The rows of a group lie close to one hidden flat surface of 7 dimensions, which passes through zero. Surfaces can cross.
In the rows, zero is written as 128.
Some rows, each with its group after it:
[ 92 135  82 123 105 129  97 149 126  33 142 133 172 182]	ber
[175 110 150  97 182 111 114 146 168 164 151 203 131 104]	ber
[117 143 142 129 134 119 147 126 108  99 120 113 117 124]	Rano
[110 146 187  79 142 166 100 189  84 116 120 114 121 111]	dazod
[105 164 140 137  99 100 192 123  98  65  86 119 101 139]	Rano
[143 135 158 145 136  79 160 114 121  86 160 136 109 114]	Zili
[125 198 137 123 146 104  90 152 136  59 130 194 114 128]	ber
[122 119 128 124 150 136 154 122 119 107 144 126 133 116]	dazod
[161 107 163  85 151 133 124 167  96 120 151 144 118 130]	dazod
[ 88 131 115 116 132 148  98 140 151 101 145 156 169 139]	dazod
[160 135  96 195 185 136 117  97 126  61 180 128 131 129]	Zili
[128 128 129  91 145  99 121 151 128  56 171 185 140 164]	dazod
[ 78 147 131 101 147 186  86 109  92 157 136 109 119 117]	Zili
[123 123 154  88 122 102 141 149 137 108 125 144 137 137]	Zili
[ 90 156 109 167  66 105 170 110 161 107  75 103 134 131]	dazod
[140 121 119 153 161 148 145  96 118 134 122  90 130  97]	ber
[147 120 221  81 132  91  96 202 151 127 127 138 134 130]	Zili
[ 96 136  64 185 143 159 158  84 158 130 101 177 133 139]	Rano
[148 171 127 167 103  92 147 162 135  33  95 131 116 135]	Zili
[105 147  83 171 120 163 155  93 181 161  90 153 142  88]	Rano
[113 111 105 131 174 153 145 113 162 108 125 162 161 135]	Rano
[116 134 133  99 145 124  70 165 144  92 145 160 152 158]	dazod
[125 157 119 134  76  82 164 109 159 111 135 155 135  78]	Rano
[ 63 157 103 151  62 136 117 129 181  99  78 121 172 133]	dazod
[135 128  49 199 134 175 113  83 126 131 104  81 149 124]	ber
[131 119 131 140 121 156 110 125 132 189 114 110 125 110]	ber
[142 127 101 155 155 112 142  78 103 109 177 131 106 149]	Rano
[124 109  92 164 136 157 114 107  95 166 119 114  95 199]	Rano
[156 149 115 174  78  83 122 130 151 118 131 153 106 134]	Zili
[149 155 139 124 206 146 119 130 129  81 122 127 131  93]	ber
[121 107 172  95 147 145 102 123 128 208 142 121 127 108]	Zili
[143 107  54 159 149 158  75 114 152 130 174 177 163 157]	Zili
[128 116 110 127 150 166 135 140 127  87  89  68 170 125]	ber
[120 184 132 149 100 118 102 128 123 136 112 153  91 122]	ber
[153 137 116 132 134 108 117 119  99 121 178 161 100 144]	dazod
[ 94 178 156 115  78 152  66 181 128 143  83 126 118 116]	Rano

New rows, each followed by its group:
[111 142 154 113 161 139 153 139 134  90 117 123 148  92]	Rano
[115 101  98  96 160 174  87 123 140 165 151 149 163 142]	Zili
[110 143  99 147 145 127 143 100 148 100 138 159 134 126]	Rano
[146  96 157  82 155 118 106 158 102 102 159 114 138 154]	Rano
[ 92 161  81 147  54 120 114 134 146 105 127 179 132 159]	dazod
[125 130 102 185 121 150 137  88 113 173 101 105  96 127]	Rano
[126 120 144  86 149 146 110 168 120  99 151 152 148 133]	dazod
[105 148  90 162 149 156 100 102 144 132 139 158 127 129]	Rano
[126 139  77 170  83 170 114 106  81 186 179 153  89 125]	dazod
[101 164 143 164 163 116 106  85 140  89 100  77 137 108]	dazod
[158 131 139 123 128  77 128 125 153 127  89 118 114 139]	dazod
[ 87 115  93 129  99 174 123 144 149 135 142 151 171 135]	dazod
[117 137 158 137 135 171  81 150  79 168 100  77  94 139]	Rano
[108  78 100 114  97 163 141 150 168 171 117 150 180 131]	dazod
[121 116 121 137 130 117 147  98 114 117 155 124 128 138]	ber
[122 109 134 108 161 137 118 131 138 109 135 124 156 127]	dazod
[ 81 149  75 189 167 148 123  45 131  88 183 122 151 115]	dazod
[122  94 123 100 106 101 190 105 134 171 132 136 123 134]	Zili
[112 172 109 174  93 140 120  95 142 175 120 119 114  68]	Rano
[141 119 139 109 156 125  74 140 156 143 121 128 147 140]	dazod
[145 138 104 131  57  66 141 126 125 116 144 152 110 144]	Rano
[116 123 130 122 135 136 130 142 107 118 102 116 118 172]	Rano
[100  88 141  40 129 121 127 141 141 172 145 166 154 148]	Zili
[111 127  94 175 124 157 139  98 124 157  86 123 101 160]	Rano
[153  82 112 123 136 133 146 119 169 170 122 138 157 104]	Rano
[107  94 121  72 151 147 149 134 130 133 127 143 164 137]	Zili
[168  98 160  84 133  98 113 175 169 172  78 120 141 137]	dazod
[127 136 125 148 112 149 136 121 142 173 103 116 129  94]	Rano
[110 114 125 115 147 179 105 137 125 147 157 150 157 125]	dazod
[103 137 128 150 160 183  99 122 127 156 110 121 136 117]	Rano
[120 157 181 114 130 155  68 162 118 192 111 119 101  99]	ber
[153 160 152 115 154 129  72 145  81 131 159 138  84 132]	dazod
[ 89 117  91 172  72 165 192 100 132 161 114 108 137 113]	dazod
[142 125 128 122  84 146  37 161 102 196 140 116 101 169]	Rano
[104 117 129 132  97 158 100 131 112 148 136  99 137 147]	ber
[155  89 117 131 159 116 113 119  88 123 172 116 108 199]	Rano
[154 141 170 101 158 128  45 174 147 170 100 105 115 131]	dazod
[ 85 112 126  69 107 120 136 102 116 166 146 158 136 145]	Zili
[153 110 129 113 133 128 122 149 135 157 134 151 137 137]	dazod
[ 98 144 114 127  96 134 119 138 133  96 135 156 141 138]	dazod
[ 72 157 148  73 138 127  81 131 103 116 159 162 125 147]	Zili
[129 134 139 156 191 144 142  69 105 119 175  98 122  69]	Rano
[101 127 158 107 129 145 150 154 129 108  94 101 155 120]	dazod
[160 108 123 107 117 118 134 151 127 146 146 167 119 146]	dazod
[116 119 171  92 146 154 182 157  72  82 141 114 127 111]	dazod
[131 116 113 108  99  98 165 156 169 109  98 175 153 155]	Rano
[149 147 126 127 111 119 137 127  73 113 162 155  78 131]	dazod
[152 129 142 162 145 160 129 103  79 192 132  79  70  87]	dazod
[106 161 145 149  91 137 106 109  96 175 125 109  88 118]	ber
[157  77  96 134  82 110 144 140 154 196 105 141 128 180]	Rano
[ 96 126 115 141  74 115 158 111 104 118 125 101 123 154]	ber
[113 131 150 126 208 156  57 119 129 127 145 102 146 116]	dazod
[116 140 134 116 126 126 106 125 128 126 137 137 124 136]	Zili
[166  89 123 118 104 105 167 132 140 182 112 115 130 125]	Rano
[145 161 169 126 151 134 101 149 131 149  94 140  98  92]	ber
